Each new row is followed by its nearest point in the smallest flat space through zero that holds the last named rows.

J_256 (3 x 9):
[[  6 -17 -14  17 -22   8 -29  38   9]
 [ 15 -34 -26   1  -4  31  -7 -29  54]
 [ 24   4  13   5 -36  16 -32 -24   8]]
New rows:
[-6 12 24 -3  1  5 -9 -1 22]
[ 4  3  4 -1 -5  3 -4 -9  1]
[-10  16  18   0 -12 -14 -58 -17   7]
[ 15  11  16   4 -27   5 -24  -9  -7]
[ 12  -3 -15  -6  -7   1 -26   1   2]
[  7  -5  -2   5 -13   7 -14   3   7]

J_718:
[[-15  54 -37   6  25  -5   4 -27  -3]
 [  8 -17   1  17  20  32   0  -1  -6]
 [ 27  15 -27  -5  29   0 -33  27 -27]]
New rows:
[ 17  37 -31  29  21  13   3 -27 -25]
[ -2  32 -32  15  36  17  -2 -17 -10]
[  8  25 -24 -13 -38   0   9  -4 -37]
[ -1  19 -10 -10  -2 -18  -6   2  -2]
[ 16  11  39 -40  -6 -36   0  27  18]
[  4  -4  12 -25 -30 -36 -10  22   3]
[-13  20  23  -7  35   9 -11   9  -9]
[  4   7 -10   4  13   7  -5   1  -7]
[ 24 -30 -11  10   8 -10  29  36  20]
[ 10 -21  11  -1  -4   6  -5  13  -3]

J_525:
[[ 14 -32  13  25  20 -38  10  21  30]
 [ 46  -5  -1   9  51   9 -77   0   3]
 [  5 -14 -10  -2  26 -67 -27  24  -5]]
New rows:
[-58  36   8 -29  -6   8  20   1   3]
[-27  17  -8 -18 -29   4  24  -7 -19]
[  2  13 -19  10 -20  -9   4 -16  19]
[-5  1  1 -1 -6  1  9 -1  0]
[ 19 -26 -30   0 -14  15 -29  21 -15]
[  8   4  -4  -3  11   2 -23  -2  -6]

J_810:
[[-37  14  -6  70  20 -82  -7  -7 -11]
 [  4  -3 -19  75 -25 -11   5  -4   4]
 [-14  26 -22  14 -46 -24  14 -28  42]]
New rows:
[-32  31  -6  34 -21  20  18  25  -6]
[  2   0  -9  28 -15  -2   3  -3   5]
[-28  18  35 -15  23   8  34  22 -12]
[ -6   0  11 -24  22  -6  -6   5 -10]
[ 21 -22 -27   1 -34  13 -29  33 -34]
[ 20 -16  -1  16  -3  29   0  11 -10]
[  1  18 -14 -10  -8 -16 -28 -39 -39]
[-10   6   1  -3   6 -16  -1  -3   1]

J_970:
[[  5   7  -6 -25  -2 -46 -42  36 -30]
 [  4  21  19  -8 -17  -5  81 -20 -65]
 [-14 -26  63 -10  23  -7 -10 -38 -34]]
New rows:
[ 24  15  -5  13 -65   9 -43 -18 -13]
[  3   4 -10  -3  -3  -7  -8  12   2]
[ -5  22 -13  -8  36  25 -12   2 -20]
[ 0  0  1 -1  1 -2 -3  1 -1]
[  1 -10 -35  18  11  19 -10  10  10]
[  2   1 -19   8  -2  10  -8   8  27]

J_469 (3 x 9):
[[ 38  45  -5  18 -17 -18  12  -9  22]
 [ -1  40  -2 -13  28 -34  13  27 -65]
 [-42 -26  53  27  32  32  14  37  -4]]
New rows:
[-12  16  10 -24 -14 -38  -3   4  18]
[ 9 11 -8 -3 -4 -9  0 -4 -2]
[ 56  -8 -12 -22   4   6 -36 -29  -2]
[ 16  -2 -29 -18 -19  -9 -13 -24   7]
[ -3 -26  -3  -6  35 -29   1 -21   8]
[ -6 -11  -6  -9   1   1  -6  -3  -6]
[  5 -31  23 -10 -12  -9  -7 -16   7]
[ -5 -18  -3  -3  -6  10  -7  -8  11]
[ 22   3 -11   9  -8 -35  19  16 -15]
[ 13  26  -6  -1   1 -17   6   3 -13]

J_883, 3 rows:
[[ 10 -33 -67  34  12 -25 -19  45  72]
 [ 30 -27  12 -25   1 -41  -2  10  52]
 [ -6  -7 -22  28  18  19   7 -23  65]]
New rows:
[  7  23  14  12 -64  11 -32 -14 -10]
[ -5   8   8  -4  -4   6   1  -3 -23]
[ 32  -4 -36  36  12 -15  26 -19  -6]
[ -5  -2 -18  15   5   6  -2   4  13]
[ 18  28   4 -18   3  20  32  24 -35]
[ -4  10  11  -8  -7   3   0   2 -38]

J_750, 3 rows:
[[-13  25  -3  15 -13   4  30  22  14]
 [-20 -25  10 -18   0 -20  34  -6  50]
 [-10 -31  25   3 -14   6   4  11  -8]]
New rows:
[  7 -12  -1   4   3  34  32 -25 -26]
[  0  -5   6   4  -4   5  -4   4 -10]
[ 15 -13 -31  -6   6 -41  38   9  -8]
[-3  5 -6 -6  4 -8 10 -5 19]
[  6 -25 -20  31  -3  -9  -5  -6  17]
[-1 -6  1 -4  2 -3  1 -4  5]

J_255, 3 rows:
[[-29 -29  -3  30 -33  33  12  15 -21]
 [-16  36 -33  17 -10  11   0  -8  23]
 [ -2   2  -6   2 -32  -6   0  -9 -21]]
New rows:
[-16 -12 -33  11 -33 -26  14 -23   1]
[ -7  13 -16   8 -34  -2   0 -11 -13]
[ -7   8  12  40  26  -9 -18  56  -4]
[ -8 -13   6   8  20  17   4  14  13]
[ 10  19  10  -5 -15  16  -7  28  13]
[-3  3 -4  3  2  4  1  1  6]
[ -3 -25  -9   4 -44  10  21  -7  -8]
[-12 -12  -3  12 -34   8   5   0 -24]
[ 14  -9  10 -31  -4 -22  60 -11  39]
[ 12   4   7 -12  16 -11  -4  -2   6]

J_870 (3 x 9):
[[ -4   9 -42  22 -35  -6   5 -18 -37]
 [ -3  10 -31   9  38   0  -8 -37 -46]
 [ -1 -14 -22  48 -33  35  30   1 -45]]
New rows:
[ 18 -16  36  32  29   2 -26 -34   7]
[ 1 -5 12 -3 37 11 -1 -3 -3]
[-13   7  18  11 -27  11  -6 -14  23]
[  0  -2   5   0 -19  -1   3  11  12]
[-13 -19  -8  21 -36 -12   2  16  24]
[  0  -2   0   5 -42  -3   8  16  12]

J_107:
[[-21   3   0  30  -8  27 -17  -3  29]
 [-31  31 -40  -1   1  19   9  38  81]
 [-49  32  11  23  52 -11  11   7  66]]
New rows:
[-25  -9 -19   6 -32  14  -7  51  15]
[ -3   5 -27  -1 -24  24  -5  18  27]
[-44 -34 -22 -15 -19  17   4   1 -42]
[ 13 -10  -5  -3 -20  10  -7  -2 -16]
[-43  29  48 -10  13  10  34 -39   6]
[-20   8  26  18  34 -15   2 -13   9]
[ 30  -6  -3  17 -32 -20  10   0  32]
[  2   0 -11  -3 -11   8  -1   7   6]

J_997, 3 rows:
[[  1  -3  -7  -2 -46  24  -4  28  -2]
 [  9 -42  31  41 -42  38  22 -13 -44]
 [-57 -18  41  29  11  22  11 -33  -4]]
New rows:
[ 36 -38 -29  22 -15  30  -1  29  24]
[ 25  -6 -10  -1 -33  11   0  20 -12]
[ 10  -1  24  -1  -5  29 -13   7  20]
[ -9  -2   2   1 -13  10  -1   6   1]
[ -2 -17  34  36  -6  36  28  -9   9]
[-17 -22  25  25 -13  22  12 -15 -18]
[ 17 -16 -11   2  31  31   3 -19  -8]
[ 11  -8   7   9  11  -5   7 -14 -11]
[ 23  16  28  34  10 -25  39 -25   3]
[ 15 -12  12  14  24 -11  11 -26 -17]
[-29 -18 -20  -9  36  -6 -10  -9  28]
[-26  13   1  -8  28 -12  -6  -9  19]

J_528, 3 rows:
[[-16  -7  73  25  60  39  -1  12 -19]
 [ -4  14 -36  18 -20  13 -26  10  20]
 [ 13 -12   5  47   6   6  10  31   5]]
New rows:
[-26   6 -39 -20 -32  -6  14 -12 -22]
[  1   7 -27 -25 -23 -15  -3 -15   5]
[-26  10  -1 -14   3 -40  22  37 -30]
[  9 -10   6  -8  -1 -16  19  -3  -7]
[-25 -23 -11 -31  39 -12 -15  22  12]
[ -7   3   8 -10   6   5  -5  -8  -3]
[-38  40  -3  -8 -23  27  39 -19  -7]
[-10   9  -2 -18  -1   4 -11 -13   0]

J_390, 3 rows:
[[-27  27 -48  12  27  27  -5  15   1]
 [-34  -3  -7 -32  14  12 -15   3 -19]
 [  8  15   1 -40 -24  12 -16  16   6]]
New rows:
[-13  39 -12  -2  -2  31  28  30  13]
[  0  28 -30   1   0  20  -6  18  12]
[  1 -24 -40 -40  35   4 -24 -18  17]
[-23   2 -11 -19  11  11 -10   4 -11]
[ 18   8  21  -7 -13 -18 -11  22   7]
[ 20   2  13 -11 -21  -4  -2   3   8]
[ 26  16  32  33 -13   9   3 -33  25]
[ 32  -1  12  27 -14 -14  14  -5  16]
[-37  37 -16  34 -17   4  20 -20 -21]
[-11   6 -20  23  19   6   5   0   0]

J_893 (3 x 9):
[[ 20 -13  66 -34  25 -23 -44 -56   8]
 [ 13   4  19 -56  18 -37  17 -59 -45]
 [ 13   0  43  25  16   2  -8 -35  49]]
New rows:
[  9  16  23 -35 -11  12   9  17 -19]
[ -1  -2  -3 -18  -1  -7  -5   0 -19]
[ 17  19  13  16  14  17   8  -6 -22]
[  2   4   1   2   3  -2  11 -10   2]
[ 21 -44   0  27  18 -18  19  -6 -10]
[  2   4   3   3   3  -2  11 -11   4]
[ 22   6   8  12  12   8  -8  -8 -16]
[ 2 -1  7 -2  3 -3 -2 -8  2]
[  0  -2  -7 -17  29 -34   6  -4   2]
[  3   1   4 -14   5  -9   6 -15 -11]

J_382, 3 rows:
[[ 26 -27  -2  26 -24 -34  31  34 -44]
 [ 13  14 -18 -12  19 -17 -18 -45 -26]
 [ 17  13 -54   5  15  36 -54 -27 -82]]
New rows:
[ 13  11   6 -12 -22 -29  15 -29   1]
[  9   1   5  -7   5 -34  12 -20   1]
[ -3  17  30  -6  16 -21  41   5  12]
[  0  -4  19  -5  -2 -28  22  -1  25]
[  7 -10  32  -1  -5  13  48   1   3]
[ -1  -9  14   4  -9 -12  20  17  15]
[-31 -11  19  -4 -28  42  22  66  14]
[-20 -16  16  18 -24  40  12  62  26]

J_152:
[[-17 -40  10  19  -3  43  14 -22 -16]
 [ 16   4  17 -27 -62  27  -9   2 -17]
 [-38  -5   9  -3  24  43   2 -14  11]]
New rows:
[-11  -4   6  20   4  32 -57  15  -2]
[-13   1   6  -7   0  21  -1  -5   3]
[ -8  17  -3   1  10  -7 -13  15 -41]
[ 4  5 -2 -1  0 -8 -2  3  1]
[ -2   3  17  -6 -10   0   5 -10  29]
[-5  7  3 -8 -2  7 -4  1  4]
[  4  -9  15   3 -21  10   9   8  16]
[  2  -4   5  -3 -14  10   0  -2  -6]
[ 11 -17  25 -15  -8   8 -22 -17 -20]
[  4  -8   7  -4 -22  15   0  -4 -10]
[13  5  1 10  5 27 -6 -1 20]
[-8  1  3 -4  3 11 -1 -3  3]

J_727:
[[-46  -2   1   4  42 -49  -7 -44 -54]
 [ 18  38  -1  14   3  27   2 -17 -52]
 [-17  58 -51  -1 -11  28 -24 -32 -13]]
New rows:
[-27 -58   5 -47  40  34  27   4 -13]
[ -5 -24  17  -1  11 -21   6   5   0]
[-32   2  -1  -4  -1 -32  -1   1   3]
[-24 -10  -6  -5  10 -23  -6 -10   6]
[ 24 -29 -49  -6  28  21  15   1  12]
[ 3  0 -5 -3 -8  6 -2  6 14]
[-46 -58   0   0 -25 -23  -7  10  14]
[-25 -34   3 -11   7 -35  -3   6  33]
[-13  14  25  22  53  19   5  -5  -2]
[  1   1  10   6  11  -5   4  -7 -25]

J_63:
[[ 20  35  -5 -27   4 -17 -44  55 -24]
 [ 19  -6 -18 -37 -12  -3 -54  -7 -25]
 [ 12  20 -20  30  11 -23 -46  -4   5]]
New rows:
[ 38   7  11 -38  -5  -5 -13  -8  12]
[  7  -3  -4 -24  -7   2 -17   3 -14]
[ 10 -39  40  -4  37 -27 -38   6  12]
[  5   3  -7   1   1  -5 -18  -2  -3]
[-25  32 -30   1  10  40 -25 -12  33]
[  2   2  -8  15   3  -7 -13 -10   5]
[-22 -24  -9  30  12  -8  23  32  13]
[-9  9  9 23  9 -2 26  9 14]

J_767 (3 x 9):
[[ 61 -52  18  37 -56 -11 -16  -4 -11]
 [ 43 -37  -6  17 -25 -40   3  37 -35]
 [ 46 -40  -5  17 -23   1 -57   7 -46]]
New rows:
[ 45  11  35 -59  29  -4 -10  -9  28]
[-7  6  2 -2  3  9 -1 -9  8]
[ 57  -7  22  31  33 -33  17 -41 -13]
[ 20 -17   8  14 -21  -9   6   1   2]
[ -8 -22  16 -30 -18 -49   4  -7  34]
[  4  -3   8   7 -11 -13  27   3  14]

J_421:
[[ -7  20  28  45 -43  24  29  -3  -2]
 [  9 -28  42  -8 -15  50  10 -12  14]
 [ 12  -3 -21 -17 -23 -39  36 -14 -23]]
New rows:
[  2  19  21  -6  20 -30  27  23 -11]
[ -1   8 -11   2  -3 -17   5   0  -7]
[  3 -18  37   8  18  21  15 -13 -10]
[  4 -13  22  -3  -7  26   4  -6   8]
[ 37  35  20  -1  35   8 -11  31 -10]
[ -7   6  -1   7  16   5 -20   9   7]
[ 31 -36 -27  -8 -28  30 -39 -30  -3]
[  9 -23  10 -23   4  13   0  -7   5]

J_541:
[[ 22  -9  18  -4 -40  23  30  49   8]
 [ -3 -71  23  23 -41 -19  17  13 -14]
 [ 14 -11  14 -24 -31  10  -2  19  -9]]
New rows:
[ 35 -34  22  -5 -25  27  27 -18  -7]
[  8 -24  14  -4 -29   3   8  18  -6]
[ 10   0  14  27   3 -30  28  22   7]
[ -2 -11   2  28  -2  -1  25  13  11]
[-18 -35 -13  19 -25  21  17 -12 -34]
[ -4 -33   9  13 -15 -12   5   0  -7]
